The rows come from 4 hidden closed curves, with some noise, and rows from the same curve form a group. Each curve winds through 6 dimensions. The rows are also pushed far along 5 directions, which tell nothing about the answers.
(in the rows, 128 means zero)
Some rows, each with its group after it:
[120 115 154 141 119 116 124 147 114 129 137 126 147 146 110 119 130 123
  90 129]  Varug
[113 193 155  87 142 156 125 124 131 112 123 103 114 125 137 118 158 139
 115 119]  Varug
[129 110 163  84 121 103 152 130 138 125 104 156 106 123 143 140 117 128
 114  99]  Varug
[120  95 107 150 134 134 112 104 141 109 129 177 129 106 140 155 111 137
 145 153]  Nur
[118 145 108 127 144 137 135  97 158 161 155 132 112 142 152 141 138 118
 125 126]  Bemi
[129 150 182  95 104 100 145 142 113 121 124 149  89 120 162 163 102 141
 113  98]  Nur
[142  45 100 172 115  99 134 129 123 136  98 159 154 136 110 113 124 111
 131 138]  Bemi
[148 184 162 156 120 150  69 113  70  33 123 131 108  91  93 144 168 165
 157 195]  Varug
[138 110 107 124 136 129 134 100 139 135 107 156 111 107 145 135 131 127
 154 142]  Terin
[137 134  59 122 159 161 121 108 152 124 145 104 152 117 109 101 138 123
 166 167]  Terin
[143  92  84  87 134 101 156  90 166 140 126 173 118 123 157 134 116 111
 132 150]  Nur
[149 132 122 108 129 116 128 116 115 121 135 126 138 113  72 100 122 112
 144 137]  Bemi
[123 175 153  69 131 120 141 132 153 201 172  85 119 159 124 121 130 102
 101  66]  Bemi
[160 129 170  94 112 102 115 123  83  71  80 155 125  94  77 102 149 129
 132 149]  Varug
[164 119 131 116 111 101 144 126  93 108  82 133 114 109 112 106 136 124
 146 151]  Nur
[135  97 157  99 108  87 144 139 138 156 135 147 117 142 140 148 108 116
 102  97]  Bemi
[125 144 128 123 132 120 122 135 136 153 162 125 139 152 143 131 135 123
  94 125]  Varug
[147 138 107 105 134 126 128  87 138 137 117 143 106 114 134 126 150 118
 151 146]  Terin
[109 100 128 120 113 112 134 135 158 134 145 136 135 158 154 154 109 120
  94 104]  Nur
[137 147 121 120 120 122 122 122 128 121 140 116 121 139 137 135 143 127
 122 144]  Terin
[116 175  92 143 160 168 120 125 143 119 157  87 151 147 116 104 158 130
 134 141]  Bemi
[125 131 143 127 119 115 144 134 128 166 143 106 117 151 140 129 127 117
 104 119]  Nur
[112 133 147 113 131 129 121 107 139 144 138 161 113 113 142 151 113 127
 120 116]  Bemi
[123 135 117  93 146 140 140 124 152 150 140 115 134 122 122 115 118 119
 136 116]  Terin
[118 163 155  97 118 107 119 119 130 104 142 182 112 124 184 166 124 144
  84 135]  Varug
[122 153 172 118 101 124 131 143  97 133 118  92 114 125 100 119 114 122
 124  96]  Nur
[108 129 150 149 122 138 125 146 130 128 128 103 120 157 154 142 148 138
  99 126]  Nur
[142 146 175 101 114 117 125 153 106 114 125  98 119 131  95 121 135 130
 124 107]  Bemi
[126  91 110 143 128 117 137 126 145 165 139 134 131 145 149 135 122 118
 115 136]  Bemi
[108 146 134 158 133 140 144 154 127 174 152  89 123 157 160 133 123 132
 109 112]  Nur
[129 100 113 156 114 123 140 129 115 130 119 131 121 113 129 133  96 128
 150 144]  Nur
[127 115 129 138 121 126 118 125 140 122 135 140 119 132 141 158 123 134
 136 114]  Bemi
[143 139 106  88 143 123 129 115 147 117 140 159 124 105 150 142 117 137
 144 141]  Terin
[144 161 195 141 112 152 112 171  71  91  86  41 116 129  59  94 174 143
 150 111]  Varug
[ 98 124 213 118 101 110 157 187 123 153 116  95 109 169 156 147 113 134
  69  51]  Varug
[120 117 159 120 126 122 137 140 138 130 130 131 115 139 141 147 122 135
 112 107]  Varug
[127  85  84 135 134 108 152 104 160 177 155 155 127 141 163 140 104 110
 114 150]  Nur
[128 135 149 166 108 128 112 148  89  96 124 109 136 130  93 122 129 133
 126 134]  Bemi
[117 175 170  70 119 120 131 143 130 116 131 117 126 135 126 125 129 127
  99  79]  Varug
[125 133 126 159 131 141 124 138 127 107 126 103 127 152 132 134 154 138
 129 131]  Bemi
[149 142 117 139 122 141 116 118  94 131 104  71 141 124  58  69 165 105
 155 147]  Terin
[126 140 133 136 124 132 118 117 117 114 121 149 115 109 140 144 123 138
 140 134]  Varug
[116 129  82 119 151 151 135 105 175 165 167 114 129 135 141 134 116 118
 144 127]  Nur
[138 118  80 161 138 140 126 129 130 135 118 122 142 131 148 119 145 132
 145 156]  Terin
[118 181 125 110 131 142 104 121 132 108 165 136 128 113 141 151 113 142
 132 130]  Terin
[ 75 147  99 181 151 177 104 147 164 121 177 118 158 162 186 160 128 153
  95 135]  Varug
[153 134 115 106 129 116 120 118 119 106 116 144 133 116 124 114 147 129
 130 158]  Terin
[156  60 104 104 115 105 159 135 134 157  89  81 154 147  56  63 138  83
 141 115]  Nur
[130 131  81  98 161 144 144 123 153 175 153 105 159 123 105  82 116 105
 138 131]  Terin
[139  96  97 144 128 112 139 131 135 143 117 148 138 137 159 130 129 125
 123 141]  Terin
[132 191  73 144 154 164 101  69 138 118 162 128 113 114 137 135 161 132
 163 182]  Bemi
[148  72 144 113  99  77 142 139 125 122 104 155 128 145 131 134 125 116
 100 120]  Terin

New rows, each followed by its group:
[108 101 131 187 121 155 100 126 120  88 112 132 128 123 133 151 134 148
 135 160]  Nur
[120 128 120 151 138 137 113 115 131 121 157 139 134 133 128 136 134 132
 114 166]  Varug
[ 95 153  81 114 163 161 121  90 192 180 196 134 137 136 155 146 111 116
 129 110]  Nur
[107 225 162  75 149 160 127 132 131 159 162  85 114 118 133 117 129 132
 119  93]  Terin
[153 128 142  74 120 101 145 142 127 147 126 102 134 139  96  97 135 106
 117 104]  Terin
[138 125  74 161 141 161 109 134 119 113 125 104 161 107  98 103 124 133
 179 153]  Terin
[127  90 113 126 139 118 165 118 142 168 111 144 117 123 150 119 113 117
 131 131]  Nur
[ 89 167 163 108 134 148 144 150 151 183 155  85 117 153 157 137 113 126
  99  63]  Terin
[119 140 124 117 142 133 129 133 151 142 162 116 138 154 143 131 140 128
  99 129]  Varug
[114 213 133  78 140 144 110 112 154 116 179 126 110 133 171 161 139 143
 108 124]  Terin
[140 151  78  57 164 134 150 110 178 190 169 107 146 132 118  95 122  99
 140 105]  Terin
[117 131 109 147 144 152 133 138 141 147 121 115 128 133 165 131 135 139
 138 124]  Terin
[112 137 144 158 125 139 113 136 117 103 123 136 134 135 131 136 138 139
 114 126]  Bemi
[116  46 101 154 129 118 174 136 149 176 103 124 134 146 146 111 106 109
 119 130]  Nur
[154 103 123 157 114 124  88  99  96  67  95 186 115  75 119 153 130 149
 170 191]  Bemi
[108 176 146 139 140 151 137 139 121 168 147  94 111 135 151 128 127 135
 122 107]  Nur
[104 181 131 113 146 169 114 113 143 162 150  70 133 142 102 102 157 112
 127 104]  Nur
[103 113 103 193 135 154 115 139 141  82 139 139 138 146 165 164 129 157
 126 151]  Bemi
[107 154 141 104 138 148 148 141 146 163 135  80 124 149 130 113 132 119
 118  85]  Varug
[117  89 122 128 129 125 154 145 143 139 104 125 137 141 146 119 122 124
 114 116]  Varug
[147 119 163  76 110  88 126  98 116 101 100 179 109 106 108 127 134 117
 115 136]  Terin
[115 131 169 116 132 124 112 140 137 105 140 156 126 136 143 157 133 145
  97 111]  Varug
[139 130 164  94 111  87 131 119 116 118 131 171 120 121 112 135 114 118
 108 107]  Bemi
[107 147 153 129 128 126 134 132 135 168 172 108 121 156 134 136 118 119
  92 111]  Varug
[104 143 116 161 130 143 116 127 130 106 167 136 134 131 144 153 106 142
 118 150]  Bemi
[130 152 104 145 130 147 118 121 120 129 151  89 137 128  92 111 126 119
 152 137]  Varug
[132 124  90 158 132 134 121 125 130 127 125 139 136 131 164 136 140 136
 133 157]  Terin
[130  63 122 142 122 101 151 131 150 145 117 157 126 150 146 145 117 117
 116 113]  Bemi
[143 155 121  73 150 125 132 102 157 130 141 134 123 127 108 119 146 114
 143 100]  Bemi
[132 176 161 114 112 138 127 140 102 102 107  75 104 134 123 120 159 137
 128 127]  Nur
[140 163 118 155 124 139 105 116 104 117 133 103 128 131 101 115 156 124
 144 144]  Bemi
[130  91 167 143 109 129 124 149 104 121  90  92 131 133  75 107 140 120
 132 114]  Nur
[148 104 115 115 126 103 141 137 124 144 122 121 150 142 110  95 139 110
 109 143]  Varug
[110 252 146  58 164 176  96  81 146 126 174 123 105  94 123 133 149 137
 142 117]  Bemi
[142  76 129 147 124 127 141 146 112 124  77 125 129 113 117 114 125 132
 155 132]  Terin
[117 137 112 158 128 135 118 125 125 127 156 125 144 137 118 129 120 124
 124 133]  Bemi
[150 144 110 101 125 127 131 113 114 109 117 105 134 109  72  90 133 112
 158 141]  Varug
[127 107 111 118 126 122 138 141 136 123 118 124 155 136 114 108 120 118
 121 114]  Varug
[146 137 123 117 129 111 139 120 123 158 141 126 120 127 127 121 125 118
 131 132]  Nur
[125 132 168 128 110 124 119 134 116 147 121 116 114 130 117 136 129 124
 124  97]  Bemi
[148 131  88 128 144 125 103  94 134 118 157 163 142 113 114 128 136 124
 141 172]  Varug
[132 118 116 136 120 128 138 112 121 138 127 123 113 112 119 129 109 122
 151 146]  Nur
[117  42 110 151 118  97 156 153 155 157 148 149 151 159 148 146  78 117
  98 118]  Bemi
[134 125 151 165 119 150 110 159  77  78  84 113 132  96 104 116 128 156
 159 153]  Terin
[130 109 136 129 116 116 160 138 115 152  97 102 119 137 126 102 129 115
 119 126]  Nur
[152 146 114 102 154 148 137 107 126 131  99 107 114 101 102  92 160 124
 174 141]  Nur
[143  91 109 124 120 104 142 116 124 138 107 160 129 113 126 119 112 116
 138 139]  Varug
[150 107  95 147 124 128 134 126 107 168 107  76 152 137  67  63 149  93
 152 137]  Terin
[137 158 130 107 137 125 128 127 136 106 139 125 125 142 129 129 153 131
 118 124]  Bemi
[155 120  79  52 161 111 147  80 181 174 157 158 128 116 120 112 127  98
 146 132]  Bemi
[ 90  75  99 186 136 151 131 167 149 163 150 101 177 161 131 120  97 124
 108 113]  Bemi
[114 188 103 106 168 178 120 107 146 150 166  81 139 119  96  95 140 120
 150 132]  Bemi
[114 106  98 133 140 129 140 131 165 159 168 127 141 148 150 142 106 121
 115 128]  Bemi
[139 147  94 108 149 151 129 120 135 140 116  96 146 117  87  83 145 113
 167 114]  Nur
[125 113 147 137 117 125 119 137 115 108  93 141 130 123 126 130 138 134
 126 118]  Terin
[127 113  90 132 135 126 124 111 158 149 162 143 130 133 151 152 113 123
 135 140]  Bemi
[129 120 131 145 130 127 121 121 123 127 116 144 122 128 144 133 148 133
 119 150]  Bemi
